The rows come from 4 hidden closed curves, with some noise, and rows from the same curve form a group. Each curve winds through 6 dimensions. The rows are also pushed far along 4 directions, which tell nothing about the answers.
Known rows, each followed by its group:
-9,-1,-1,-14,-6,-3,-5,3,-1,-5,1,2,7,-9,-6,-8,-8,-9,-16,1,7  Q
2,-2,-7,1,3,-5,0,-17,1,-1,4,0,-8,12,-7,7,5,2,2,0,-3  F
8,-10,1,17,8,2,-5,3,8,13,-9,1,1,3,17,4,7,11,16,-1,-15  Q
5,-7,-6,-14,0,0,-2,-7,6,5,-7,4,-11,2,-5,3,8,-6,-6,-2,3  F
12,-6,0,-12,0,4,-11,15,12,6,-17,0,-11,-15,8,-5,3,8,3,3,4  F
3,6,2,-1,9,-1,-10,1,-7,8,-2,0,-3,-1,12,0,-8,12,5,-8,-4  Q
-6,4,-4,13,13,8,-3,-4,-5,2,-13,1,-14,-1,3,-1,4,7,6,-6,-3  R
-14,-2,0,9,3,3,-1,-13,6,1,-8,-4,-4,1,-2,-9,6,-6,-5,2,-1  Q
1,-1,-4,9,5,4,4,-4,11,-2,-8,-8,-6,0,-3,-6,13,3,3,1,-4  Q
4,7,-1,14,15,3,3,5,0,-4,1,-8,7,-3,1,-12,1,13,7,-5,-6  F
4,-8,-6,6,6,2,0,-7,3,7,-11,5,-1,7,2,5,13,0,8,0,-11  Q
-16,22,0,19,22,13,2,-6,-11,-7,-6,-11,7,-12,-7,-28,-9,7,2,2,-3  Z
7,-11,-8,2,7,7,10,-4,19,12,-19,0,-10,6,4,1,25,-3,3,0,-9  F
-6,-4,-9,-6,-1,4,-2,1,9,11,-19,-1,-12,4,11,3,16,-1,6,-2,-10  F
-2,3,6,-5,-1,-3,-1,0,-4,-11,0,-3,1,-6,-8,-7,-7,-10,-9,0,11  Z
2,1,3,-4,-11,-14,3,-4,-8,-6,21,-4,10,11,0,8,-5,0,-4,-10,0  Z
13,-7,9,7,6,4,-5,6,1,23,-10,9,-4,5,27,10,-6,5,17,4,-8  R
-1,-6,-12,-7,5,-3,2,-8,5,3,-4,2,-8,8,-2,3,4,-1,-4,-3,-3  R
-10,11,5,13,0,8,3,-16,-11,-7,2,-4,-7,4,-11,0,7,-3,2,-1,2  F
-9,1,-8,-1,5,-3,5,-12,-1,-2,7,-4,3,11,-9,1,8,-2,-6,-6,-6  Q
-9,9,-6,-7,0,2,6,6,-3,-11,12,-2,18,-9,-16,-9,-8,-3,-12,4,5  Q
2,-10,-11,-19,-3,8,-2,7,18,17,-23,4,-15,-2,11,5,13,-3,2,6,-4  F
11,-2,2,3,2,-2,-3,-4,-3,2,-4,0,-8,7,5,7,8,5,10,-6,-4  Q
-1,-7,-9,-29,-5,4,1,22,17,2,-20,-1,2,-18,2,-15,7,-10,-16,1,5  F
1,1,3,-1,3,5,5,6,5,1,-8,-2,5,-6,1,-8,3,-7,-2,4,1  R
0,7,10,1,0,10,-8,13,-4,5,-7,1,-2,-14,9,-8,-8,6,4,-1,5  R
4,-7,-1,-6,3,-3,-10,21,15,9,-9,-5,5,-12,18,-10,0,9,-3,-5,-5  Q
0,2,-12,-5,10,0,10,-3,2,-1,2,-1,3,4,-8,-3,1,-2,-5,1,-2  R
-5,1,-9,0,5,-2,0,0,1,-2,5,-1,5,1,-6,-1,1,7,-2,-3,-5  Z
9,-10,3,7,0,-4,-4,-8,2,12,-7,1,-8,13,16,13,14,2,10,-11,-11  F
-13,25,5,34,17,12,11,-11,-30,-19,15,-4,3,5,-19,-4,-7,9,11,-2,0  R
7,-1,10,4,-3,-1,-6,14,-15,1,4,9,0,-2,10,12,-11,3,8,-5,2  R
-11,5,-9,7,13,6,11,-21,0,2,1,0,-3,9,-12,-3,-1,-7,-3,12,-2  R
12,-4,10,7,-5,-12,-8,9,-13,0,13,6,4,6,14,14,-15,7,10,-7,-1  R
7,2,0,-13,-14,-4,8,-4,-12,1,19,9,1,13,-7,23,-1,-4,1,-2,3  Q
-3,-1,-7,-19,-9,2,4,3,5,-3,-6,-2,-4,-4,-9,-2,11,-10,-11,-4,4  F
8,-2,5,-8,-5,-14,-3,-5,-13,-1,15,6,-1,15,2,18,-7,-2,0,-9,1  Z
11,6,3,-2,0,-9,-6,7,-18,2,19,2,2,10,9,17,-11,16,11,-15,-4  R
-2,11,7,16,-3,-9,-2,-9,-22,-13,30,-4,8,14,-7,14,-6,12,7,-12,-3  Z
-12,4,-18,4,14,2,13,-19,2,-7,-2,-5,1,9,-21,-5,16,-4,-7,-1,-7  Q
-7,7,-4,3,11,3,4,-4,-2,-2,1,0,2,-4,-7,-9,-10,0,-4,6,3  R
3,4,-1,9,5,1,-5,-2,-5,6,-2,-3,-9,10,9,10,6,14,19,-4,-12  F
8,-2,7,1,-7,-2,-14,13,-8,7,2,3,1,0,16,13,3,15,12,-15,-7  Z
-5,-1,-5,0,-2,2,7,2,10,-5,-2,-7,2,-3,-7,-7,11,-1,-5,0,-1  Z
1,8,-1,-6,8,-4,-5,3,-9,-9,6,-4,9,-9,-8,-12,-12,5,-7,-5,6  F
-2,2,-8,-2,7,6,5,-3,-1,0,-2,3,-5,3,-8,5,7,0,2,0,0  Z
3,12,3,-5,2,-10,-3,-5,-24,-6,22,4,6,12,-5,12,-14,3,1,-11,1  Z
4,3,8,17,7,3,0,-9,-8,-1,0,0,-10,9,0,10,7,5,12,-3,-4  Z
-5,5,-4,-18,-11,-10,0,11,-2,-13,11,-8,17,-9,-6,-11,-4,-2,-15,-9,3  Z
0,-14,-6,2,-9,-2,10,-9,15,4,-1,4,-3,11,-4,11,17,-11,-2,7,-5  Q
-7,10,-8,9,22,4,10,-11,3,-10,-8,-12,0,-2,-13,-20,4,-1,-5,3,-2  Z
6,-1,-2,19,20,12,-2,8,18,7,-25,-8,-7,-12,13,-19,10,12,11,6,-7  R

New rows, each followed by its group:
2,-3,-4,1,2,-3,3,-11,5,-3,0,-3,-9,6,-4,2,5,-1,0,0,0  Q
1,14,-3,7,7,-3,2,-4,-11,-14,15,-10,5,2,-14,-4,-1,11,2,-7,0  F
-13,5,-7,-6,2,5,4,-12,-5,-2,-1,4,-7,2,-11,-1,1,-7,-9,-1,4  R
-8,7,-1,0,6,7,-2,-9,-6,5,-2,1,-7,1,-1,-3,-4,1,0,1,2  R
9,-4,5,9,-2,2,-1,5,4,2,-3,0,-1,-4,5,0,1,6,9,4,-1  Q
9,3,0,9,4,-3,3,-7,-6,9,14,-1,-3,18,7,18,3,13,14,-6,-11  Q
1,-9,-7,-9,-3,-5,10,-4,7,5,4,2,2,12,0,7,10,-8,-7,-4,-6  F
-11,1,-7,-21,-11,-4,5,2,2,-2,18,0,10,0,-9,2,-10,-8,-19,4,7  Q
-5,-4,0,-4,-3,0,-4,-7,-3,7,0,7,-1,4,4,4,-1,-6,-2,1,-2  Q
-14,-5,-16,-8,-2,3,11,-19,2,-2,0,6,-15,12,-16,9,11,-14,-13,1,3  R
10,-2,8,22,2,0,3,-2,-12,5,8,8,-4,13,10,20,-4,6,19,-2,-7  R
-7,-4,2,1,-2,8,-2,-7,2,6,-14,3,-7,0,3,1,13,-7,-1,0,-3  Q
-1,-6,1,2,2,6,-5,-4,9,10,-20,-3,-15,0,12,0,19,0,3,-6,-7  Q
-8,9,-4,-11,7,-3,8,-7,-4,-18,6,-4,3,-4,-24,-10,-6,-13,-17,3,14  Z
9,2,-6,3,7,-1,2,-10,-4,3,2,3,-7,10,-3,9,4,5,9,1,-5  Q
-11,1,-2,-8,-2,4,-13,16,-1,-3,-6,-1,6,-21,-2,-13,-7,4,-10,0,5  Z
1,-1,2,-8,-4,4,6,4,6,-3,-4,-1,4,-4,-3,-5,4,-11,-7,2,4  R
12,16,8,-1,2,-7,-11,29,-17,-17,19,-5,24,-23,-2,-15,-32,20,3,-5,8  Q
3,-3,1,5,2,-1,11,-13,3,8,1,3,-7,14,5,7,2,-8,4,7,-4  Z
2,-2,10,-3,-8,2,-8,8,4,9,-2,0,-6,-4,14,1,-4,3,1,0,4  Q
11,-5,-6,-32,-9,-4,-3,17,8,0,0,5,2,-12,-5,0,-5,-2,-13,2,11  F
6,-3,4,4,9,16,-4,19,9,14,-29,5,-8,-16,18,-8,6,4,10,3,-4  R
-7,8,-4,13,12,6,6,-10,2,-8,-3,-13,-5,1,-10,-11,14,5,0,-5,-4  Q
-3,7,1,20,16,15,3,-24,-4,5,-11,-2,-18,9,-4,2,19,5,13,-3,-7  F
-4,-1,-5,-7,5,-1,-9,3,-4,-2,-3,2,-1,-5,-5,-1,0,5,-3,-7,0  Z
7,0,1,-19,-8,-8,-9,19,-9,-3,5,3,1,-6,5,6,-9,4,-4,-14,5  R
-7,3,-1,-3,-1,9,3,-3,-1,7,-8,2,-5,0,2,-1,3,-6,-2,4,0  F
5,-4,8,11,-5,-5,-11,5,-1,7,3,-1,3,2,18,4,-5,12,12,-6,-9  Z
0,-5,-5,-13,-4,7,-3,12,8,16,-19,4,-8,-2,16,3,9,-2,5,0,-5  F
7,-11,4,-15,-18,-5,-5,10,-1,5,5,13,7,-2,5,11,-9,-8,-3,6,6  Q
-7,4,-5,3,9,9,0,9,7,0,-9,-3,8,-17,-3,-19,-5,5,-3,8,0  Q
15,9,12,10,12,4,-16,21,-4,-10,-8,-9,3,-28,3,-23,-12,21,7,-6,8  F
2,-2,-8,-8,5,10,4,7,12,3,-19,-1,-7,-11,-4,-9,14,-1,-2,5,1  Q
-19,11,-11,16,11,7,7,-18,-6,-4,6,-8,4,6,-13,-10,7,6,1,-1,-10  Z
-5,7,1,6,11,3,-5,-2,-3,6,1,-5,-1,0,7,-4,-8,12,3,-2,-3  Q
8,-12,4,-7,-16,-1,2,5,9,15,-1,8,-4,7,16,15,3,-6,5,3,-2  Z
-5,2,13,19,-9,-7,1,-23,-19,8,29,3,0,30,9,30,-3,4,13,-7,-10  Q
15,-13,0,1,-3,-1,-2,3,13,12,-12,4,-12,3,14,10,10,2,11,3,-5  Q
2,-1,-3,-13,-2,1,0,-5,-1,11,1,7,-9,7,4,11,-5,-2,1,4,2  Q
-3,-6,-1,3,0,2,-11,0,-2,11,-1,8,-6,1,7,12,-4,7,7,2,-3  Z
-3,11,-2,17,15,-3,1,-17,-16,-5,13,-1,3,13,-8,3,-3,11,10,-5,-8  Q
1,2,5,-10,-13,1,2,4,-3,3,10,3,0,2,1,10,-4,-2,-2,2,6  Q
-13,23,3,32,17,12,2,-10,-17,-14,10,-11,-5,-4,-11,-11,-7,20,9,-1,1  R
-8,19,8,22,16,10,-7,4,-16,-1,8,-7,9,-8,5,-12,-15,19,9,-4,-4  Q
4,-2,2,-3,1,-4,5,-5,-2,-1,10,2,5,3,-4,0,-4,-3,-7,-1,4  F
-8,7,-11,10,11,6,14,-20,-8,3,12,5,-9,19,-13,13,0,2,5,6,-4  R
-4,16,-2,0,8,-5,-1,-4,-14,-15,15,-9,7,-1,-13,-9,-8,8,-6,-10,2  Q
8,-8,-5,-11,-18,-10,13,-20,-6,2,20,10,-5,30,-10,35,13,-11,1,-2,-3  Q
1,17,8,10,4,-5,3,6,-21,-13,24,-7,19,1,-2,-4,-15,11,3,-14,-2  F
4,-4,-2,-21,-4,-1,-5,17,4,1,-15,3,1,-11,4,-6,3,-9,-10,-7,5  R
4,-3,1,9,13,8,2,2,14,6,-22,-4,-6,-7,10,-17,4,-2,6,7,-3  Z
-1,-7,0,-2,-7,6,11,-12,6,10,-3,8,-8,13,1,14,11,-14,0,9,-2  R
-5,8,10,18,4,7,-3,-8,-6,4,2,-4,-7,2,9,0,-2,8,8,-2,-2  Q
-5,0,0,4,4,-4,-4,-7,-1,4,4,-1,1,6,4,1,-4,4,0,-3,-5  Q
-7,3,-6,-8,2,3,4,-4,1,6,-3,2,3,1,-1,-6,-1,-7,-6,4,-1  Z
11,11,9,-6,-5,-5,-5,21,-9,-18,13,-9,12,-16,-7,-9,-8,11,-4,-13,10  F
